The same things were measured in two ways. Each way mixes the same 11 hidden numbers, adds some noise and spreads widely along 6 directions of its own, which tell nothing about the thing.
In the rows, zero is written as 128.
Some things both ways: the first way, then the second way.
[105 134 126 125 107 147  91 111 129 183  76 101 127 105 146  94 154 125
  97 121 102 116]
[135 160 119 100 134 113 104 145 125 136 123 110 108 133 173  80 117  94
 171 157 128 105 117 139 143  99 108 117 114]

[158 138 161 115 150 152 150 122 125 105 151 134 132 132 182 181 108 137
 154 127 132 113]
[143 130 143 147 104 115 113 120 182 119 120 118 132 130 117 134 126 180
 116 138 127 150 154 111 122 161 124 110 168]

[ 97 208 147 129 135 147  90 112 114  82 106 150 123 110 191 200  92 192
 171 127 124  67]
[163 145 124 103 133 131 103 122 126 127 118 114 118 123 165  85 113  80
 156 131 150 112 156 135 143  85 109 136 122]

[125 150 131 170 135  91  85  93 123 145 104 159  96 100 136 161 149 139
 138  92 102 102]
[154 143 147 120 104 112  80 140 137 127 110 137 119 112 164 124 117 108
 130 127 157 131 154 107 133 114 151 121 160]

[117 137 139 132  95 151  94 100 127 102 107 138 104 129 107 138 139 138
  95 107 100 118]
[178 185 122 154  64 142 100 116 114 153 144 121 106 110 189 106 107 128
 111 109 190 135 195 103 152  83 117 117 116]

[132 145 161 114 161 183 136 117 115 101  92 131 140 121 133 175  95 180
 137 134 124 110]
[123 149 144  85 158 120  85 132 145 115 148 119 122 117 147 104 137 118
 149 128 131 107 130 151 120 122 121 128 159]

[142  92 136 119 164 162 116 137 144  61 121 136 132 114  73 127 117 141
 118 119 118 115]
[143 128 135 129  94  69 102 102 156  88 113 140 153 148 160 142 136 141
 125 152 136 149 142 102 101 133 124  75 168]

[134 133 118 101 143 118 111 119 106 117 120 144 134 137 122 151 124 135
 147 141 143 135]
[182 190 123 158  37 117  76 124 164 128 127 104 100 128 219 109 104 149
 144 120 156 157 178 114 135 123  77 158 129]

[156 130 155 114 183 115 152 107 121  71 163 143 100 109  63 214  89 138
 144  98 161 124]
[138 146 194 173 107   4 161 121 162 111  76 164 152 154 166 132 160  95
 118 186 185 126 129  66  38 114 157  31 152]

[123 111 177 124  94 181 175 135 110 158  97  83 188  93 102 102  87 101
 108 130 149 142]
[128 195 130 147  99 104  96 132 115 155 139 116 125 122 163 143 113  86
 172 137 135 128 126 111 105 125 113 104 146]

[124 157 211  80  88 170 107  77  97 106 129 168 103 102 167 180 107 111
 106 101  95 148]
[113 167 110  95 137 136 131 122 129 155 114 111 111 126 131 100 121  96
 163 128  99 122 142 143 161 116  90  93 129]

[148 140 122 149 156 176 158 123 141 114 192 135  91 127 181 132 116 127
 102 136 105 158]
[145 140 116 129 170 120  81 162 141  92 144 140 140 108 140  91 139 128
 155 122 113 113 140 143 136 125  88 119 145]

[134 141 137 145 125 116 129  96 109  99 150 184 114 120 152 182 113 147
 136 124 115 134]
[130 140 111 117 140 109 152 147 117 145  89 131 112 109 140 127 122 103
 131 156 121 118 154 114 154 113 148  80 136]

[103 146 141 107 139 162  92 153 135  98  75 140 138 125 126 149 122 182
 155 159 127 102]
[153 125 165 109 113  72 123 112 167 111 107 136 134 152 184 112 143 112
 144 138 140 119 171 106 102 102 143 104 118]

[136  82 122 112 130 104 139 136 124 121 126 106 155 111  66 128 142  92
 103 137 163 148]
[143 146 132 112 104 109 150 122 136 146  86 119 115 144 170 127 132  84
 138 158 135 113 134 104 114 109 146  87 130]

[131 109 140 101 129 140 144 131 135 158 128 136 111 139 141 129 154 144
 112 145 129 158]
[144 147 122 146 105 119 122 145 182 125 122 104 108 133 169 105 133 171
 143 149 120 132 160 142 134 143 106 139 116]

[151  72 102 128 167 140 200 179 152 103 167 118 156 135  92 114 131 169
 134 153 173 122]
[150 118 191 128 113  93 106 122 164 130 105 129 151 121 160 116  96 102
 102 118 203 118 216 112 100 100 190  99 144]

[116 132 147 136 100 127 123  68 114 111 144 167  88 121 141 188 113 152
 109  82 101 127]
[124 116 185 129 144  63 117 117 182  87 124 142 151 129 150  98 168 123
 104 141 191 118 180 116  92  99 130  67 151]

[115  97 120 165 112 128 187 137  99 131 133 106 152 129 147 101 120 149
 104 159 147 149]
[ 81 119 119 113 174  97 126 165 124 107 125 136 158 141 146 134 156  86
 151 174 112  88 103 148  94 131 172  41 137]

[127 112 130 120 124 116 143 127 119 110 153 127 135 114 135 128 122 117
 126 135 144 138]
[124 121 140  83 141 131 124 107 144 132 102 117 141 140 127 116 117  86
 138 126 126 113 153 138 123 117 149  86 147]

[114 121 100 138 135 144 131 148 134 141 120 114 142 121 145 113 124 147
 123 165 124 141]
[123 173 122 143  99 154 106 139 120 165 124 123 130 123 144 135 116  86
 139 109 140 122 152 128 128 125 142  79 139]

[119 152 121 136 122  95  93  84  77 137 125 169  87 137 158 140 123 140
 147 131 123 155]
[122 148  83  45 154 174  58 136 127 115 151 118 104 131 148  75 126 135
 185 101  63 117 116 198 183 131  88 158 132]

[140 121 163 128 135 145 146 113 115 153 127 145 117 112 120 135 118 135
 138 118 123 145]
[150 137 114 119 137 111 186 116 134 155  98 109 107 122 113 146 103 180
 121 176 100 127 141 119 131 153 167 115 146]

[137 130 153 101 136 119 135  99 104  97 146 142  84 129 105 159 151 116
 109 114 138 142]
[149 170 139 131  90 114 143 122 122 159 108 120 111 135 180 117 111 100
 124 147 168 113 154 109 112 100 159  88 119]

[120 105 135 152 132 130 140 143 125  97  92 115 161 120 100 142 124 161
 123 135 157 102]
[134  95 137 102 151  89 126 133 154  94 112 142 144 144 147 128 156 132
 130 165 115 109 130 117 106 126 169  81 142]

[103 129 149 114 115 150 113 134 135 112  88 121 146 108 117 141 122 151
 131 133 129 102]
[121 128 115 104 138 106 127 126 139 122 113 115 131 149 150 119 145  87
 172 164 101 113 115 126 123 116 120  93 125]

[150 153 158  93 161 124  95  94 113  54 141 179  64 126  88 207 152 137
 119 109 121 128]
[164 145 146 115 105  79 127 129 152 114 102 136 114 134 201 105 142 114
 131 149 148 116 159  99 114  98 129 103 124]

[120 151 171 131 134 143 115 116 147 138  98 149  92 105 123 167 143 183
 148  93 114  82]
[134  90 175  98 170  60  43 142 208  51 152 123 151 137 165  98 166 131
 179 153 123 117 134 135  96 128 103 162 155]

[160  99 217 115 135 185 169 151 122 100 156 132  95 100 167  83 169  87
  97 131 100 161]
[141 142 109 119 109 109 105 130 123 126 119 115 128 122 165 163 110 118
 156 154 108 134 141 119 124 139 150 126 154]

Other things, the second way, with their names:
q753: [161 146  95 123  99 143 154 103 140 155  94  82 104 134 137 119 101 120
 143 168 121 137 139 115 154 121 102 125 133]
q938: [154 108 176 130 127  71 106 119 162  94 118 137 161 137 164 114 134 106
 115 148 179 112 169  92  86  98 158  80 144]
q418: [104 144  91 101 143 146 166 151 111 170 102 122 108 137 112 153 138 119
 158 164  49 107  89 122 145 155 165  68 130]
q138: [131 167  93 171  88 166 143 107 125 176 161  89 144 129  88 174  71 198
 119 138  95 146 145 108 128 179 142  75 155]
q818: [169 137 103 145 100  71 112 139 153  92 110 114 115 127 202 125 137 130
 159 181 124 140 146 102 132 115  89 139 128]
q996: [161 145 111 165  89  79 124 115 145 101 122 131 125 135 162 125 151 159
 131 174 142 152 134  94 124 120  93  97 141]
q112: [112 133 155 102 118 103  70 120 172 107 133 129 137 142 152 131 150 121
 161 119 118 137 141 147 107 141 129 125 160]
q273: [150 162 121 111 115 116 106 135 122 149 119 111 106 103 155 109  87 118
 143 136 134 130 170 114 170 107 116 125 136]
q717: [107 113 161 109 134  83 106 143 166 119 134 128 120 128 137 120 157 155
 130 164 129 124 133 104 136 127 155  83 142]
q693: [ 81 152 161 135 108 120  86 158 145 148 125 143 143 132 131 148 144  97
 129 119 135 123 129 115 106 146 175  40 163]
q664: [152 144  87 123 105 146 146 127 160 134 108  84 100 137 173  84 123 130
 142 154 119 126 161 134 169 109  71 114 101]
q408: [146 129  97 157 138  98 130 153 144 108 112 110 127 118 166 143 162  80
 179 176 105 122 145 108 129 113  88 128 121]
q843: [108 128 152  83 147 159 119 109 132 149 148 134 151 153 103 112 124 129
 123 105 121  98 135 150 109 130 190  63 136]
q430: [123 148 139 122 142 100 177 134 144 160 106 111 120 147 137 129 134 108
 163 168  97  98 122 116 101 132 151  87 109]
q127: [128 138 116  88 133 138 119 123 106 140 131 119 107 110 135 147 117 149
 116 150 134 118 128 146 134 135 193 123 169]
q523: [110 129 108 120 131 127 127 142 150 139 125 106 132 157 118 121 125 140
 164 169  75 119  94 126 135 152 129  79 123]
q983: [189 144 170 125  99  68 151  91 135 116 110 146 120 130 204 117 151 104
 105 141 200 113 194  79  90  66 156 103 121]
q432: [122 143 144 102 136 110 172 117 147 152  99 108 115 160 141 111 141 100
 149 176 120  97 101 122  97 122 150  79 123]
q545: [156 169 138  82 126 141  46 121 121 129 169 105 108  80 172 134  94 120
 150  95 146 123 173 138 141 115 129 190 175]
q815: [129 147  79 107  95 178 124 122 123 154 111  98 120 125 141 159  93 129
 131 126  95 132 151 143 153 152 151 104 155]
q137: [166 137 123 115 134 138 126 133 131 125 124 133 122 129 157  92 130 129
 124 129 135 103 153 128 133 104 139 108 118]
q881: [151 137 109 109 133  90 179 122 117 144  84 119 113 125 145 119 108 122
 134 177 112 119 151  99 147 107 142  84 120]
q841: [141 134 138 140  83  57  82 126 170  96 115 132 130 155 185 120 141 155
 165 167 130 157 138 128 114 134 117 129 129]
q902: [145 131 116 119 136 121 136 126 145 116 116 126 133 143 151 103 135 130
 141 140 115 116 152 140 123 122 127 100 117]
q468: [134 130 127 186  64  86 137 145 179 140  81 103 156 161 138 179  74 174
 129 192 102 152 122  92  84 201 180  73 160]
q721: [127 140 127 142 111 123 168 139 140 151  84 124 113 128 139 129 142 116
 101 164 153 120 143 110 124 124 164  60 140]
q913: [178 157  65 165 107 124 140 146 125 123 115 103 105 129 168 128 126 145
 168 191  97 133 108 120 135 139  88 147 119]
q296: [147 132 115 119 147  90 175 132 130 133  99 127 115 131 143 106 127 137
 137 177 113 114 147 115 142 110 137  88 108]
q163: [122 111 164  71 164 157 125 124 142 164 115 115 135 133 110 109 110  83
 143 107 123  91 168 140 133 109 193 105 122]
q802: [196 166 118 119  87 155 132  83 128 169 125 102  96 115 142 105  77 157
 130 109 142 146 201 122 169 104 115 172 120]
q188: [177 157  84 136 131 116 171 127 116 131 110 105 105 136 187  99 129 112
 163 179 122 104 138 135 123  98 103 138  89]
q473: [ 87 115 167  80 140 139 124 105 175 149 118 107 153 157  97 125 125 100
 135 120 115 108 134 132 107 140 165  53 157]
q683: [172 144 223 146 101  77  88 120 179 117 113 132 151 127 194  92 115  76
 103 114 246 104 200  94  59  83 163 104 148]
q833: [141  89 172  78 129  57  77  99 174  74 108 143 150 134 166 126 142 116
 131 136 152 139 179 114 115 106 152 116 168]
q606: [132 151 183 153 105  76 108 124 156 119 134 140 137 125 167 124 151 122
 102 140 204 120 160  98  78 108 157  69 157]
q952: [136 134  98  70 153 144  79 139 142  96 133 125 118 140 163 111 159 108
 186 130  66 109  93 164 128 140 104 152 147]
q617: [137 175 127 130 106 102 134 129 120 154 104 134 118 132 164 115 113 105
 151 129 127 127 161 127 130 114 131  90 115]
q420: [121 158 118 143  88 100 162 116 120 175 110 116 118 137 130 157 105 147
 134 164 114 143 150  96 141 134 160  67 124]
q575: [127  89 134  86 183  51 151 120 175  57 120 138 156 168 157 107 171 165
 140 187  92  99 112 140  76 137 138  76 137]
q773: [181 156 120 121 117 142  86 126 138 125 158 123 114 128 183 104 142 115
 177 101 110 117 169 118 138  97  88 167 100]
q541: [ 98 122 102  92 149  84 129 121 115 120 143 107 138 141 137 138 114 149
 156 194  98 119 111 134 133 130 157  77 134]
q484: [146 157 130 119 114 123 104 120 150 133 148 113 115 124 150 142 129 152
 157 129  98 130 145 116 125 141 115 139 144]
q407: [149 124 131 154 106 147 139 120 179 141 121 123 139 171 118  94 139 166
 145 126 101 132 155 136 126 143 120  99  92]
q99: [122 184 145 166 107 168  48 152 125 162 172 112 127 102 144 119 131  69
 165  91 180 123 161 143 128 106 118 135 136]
q599: [125 122 157  85 148 103  84 109 181  88 158 132 144 152 158  88 178 116
 164 109 112 113 153 133 117 104  84 105 123]
q43: [153 142 119 129 119 133 130 125 140 136 117 123 118 128 133 124 129 138
 133 139 119 127 141 120 130 133 132 116 141]
q588: [136 162 142 139 113  88 115 136 133 124 122 128 118 132 177 123 158  92
 147 165 160 116 117 110  96 108 129  97 140]
q821: [154 112 151  97 117  70 128  97 162 114  90 119 123 126 148 134 115 131
 131 157 132 143 170  97 133 118 139 119 160]
q585: [127 101 166  50 169 124  99 114 136 124 143 139 138 121 115 131 124 136
 123 114 112 100 152 122 127 121 202 106 162]
q387: [111 127 118 103 118 158 114 125 141 158 103 109 114 124 117 108 129  87
 145 123 126 136 164 140 185 105 123  95 126]
q759: [110 124 161  96 120 113 107  99 139 140 145 109 152 142 138 147 115  94
 134 134 148 111 154 103 106 107 174  69 149]
q611: [156 152 133 113 100  91 136 115 120 142  94 122 115 132 169 116  96 118
 126 167 158 125 143 110 125 107 160 100 139]
q720: [140 152 110 130 122  82 168 136 116 142 100 126 100 135 159 120 140 132
 145 196 123 121 117 110 134 112 143  92 114]
q41: [118 150 155 116 131 133  68 133 174 128 160 106 133 135 141 125 136 122
 175 113 116 121 133 151 103 150 118 147 150]
q602: [167 148 140 142  94 108 140 121 134 141 101 147 129 145 140 138 114 155
 115 141 125 129 134  93 100 144 174  88 146]
q310: [181 145 151 142 104  86 122 114 163 105 119 138 127 145 183 104 148 138
 138 139 153 125 162 113  90 111 120 131 124]
q463: [155 155 108 130 127 126 115 145 141 115 123 125 126 137 164 104 125 139
 146 145 113 113 119 138 113 140 111 112 134]
q716: [161 163  90 109  90 161 122 140 123 163  95  94  83 106 176 124  96 104
 141 139 120 129 158 123 177 115 125 144 132]
q125: [129 120 134  85 131 155 118 124 146 139  97 128 127 121 133 116 125  91
 118  99 130 117 186 139 150 112 153  91 145]

Some of these things the first way, each followed by its name:
[128  97 113 115 116 141 122 137 152 178 115  90 126 128 118  80 173 110
  97 126 117 133] -> q523
[120 136 107 130 121 145 124 134 119 159  88 127 168 137  96 130  97 160
 163 154 134 123] -> q484
[106  99 110 156  70 150 146 118  99 169  93 105 167 143 153  43 121 147
 129 132 117 119] -> q541
[128 140 125 120 155 113  81 106 136  82 104 207 113 111  58 200 110 191
 185  89 117  78] -> q821
[ 87 128 114 156 101 139  89 140 131 124  59 112 169 116 102 120 111 148
 120 147 119 109] -> q983
[132 107 151 109  84 139 177 137 111 198 142  85 148 121 149  84 137  68
 102 156 152 182] -> q430
[124 132  99 144 120 102 109 124 119 118 157 166 119 132 204 142 137 132
 136 158 108 148] -> q125
[104 151 140 142  50 162 122  82 110 197 104 111 133 113 141  80 112 117
 106  92  95 124] -> q138
[125  93  80 148 128 115 186 139  86 128 149  88 181 154 131  92  89 128
 132 177 179 164] -> q575
[131  82  84 124 107 102 142 153 143 118 160 132 171 153 152 133 121 143
 148 156 148 128] -> q387
[119  90 147 169 155 151 143 147 118 129  54 108 170 117 101 114 117 183
 141 139 137 104] -> q127
[137 134  79 146 106 115 133 103 113 160 150 151 156 140 155 114 108 124
 152 135 120 134] -> q273
[108 160 112 130 116 139  80 122 140 149 111 155 109 128 130 131 104 166
 172 118 113 107] -> q802
[138 131 156 147 142 133 120 134 120 136 105  93 132 102 123 118 130 103
 119 128 138 125] -> q602
[151  90 113 132 119 133 150 129 130 131 111 114 167 173 128 140 142 149
 138 137 131 112] -> q717
[150 104 161 118 136 154 165 154 128 122 176  91 101 126 162  98 144  73
 101 153 146 177] -> q310
[110 147  80 129 105  81  95  99 124 155 139 135 136 116 142 152 119 122
 158 115 127 106] -> q753
[118 141  75 140 138 146 115 131 136 135 145 142 117 153 175 120 124 159
 147 159 101 134] -> q296
[115 128  61 145 155 122  77 132 160 136 117 166  96 131 107 120 155 166
 142 136  87 117] -> q818
[ 99 168 136 136 116 138 121 122 106 108 126 136 130 128 195 154  93 167
 153 155 136 120] -> q902
[124 143 100 175 116 107 138 122 102 133 101 125 174 147 133 132 105 164
 179 144 145  96] -> q585
[ 99 125 107 176  93 126 135 109 107 170  64  90 200 126 136 136  92 166
 131 133 141 100] -> q606
[105 108  98 126  76  85 118 130 152 202 165 100  79 142 133  88 165  97
 105 124 148 164] -> q407
[ 89 106  69 129  32  95 120 114 100 191 101  86 228 135 176  89 115 100
 100 165 147 143] -> q664
[131 153 130 117 173 147 108 117 139  64 143 144  69 133 115 176 142 162
 112 126 121 114] -> q137
[146 131 158 144 101  56 173  96  80 190 142 120 142  95 152 128 146  90
 148  98 180 124] -> q468
[103 151 169 126  94 133 136 115 111 201  86 118 134 106 145 141 115 149
 146 125 142 127] -> q41
[126 131 103 106 152 190 123 187 178 102 128 114 115 148  89 112 136 157
 120 176 125 139] -> q773
[147  78 116 110 160 154 173 184 130 109 104  89 209 143  78 125 111 137
 132 191 175 140] -> q418
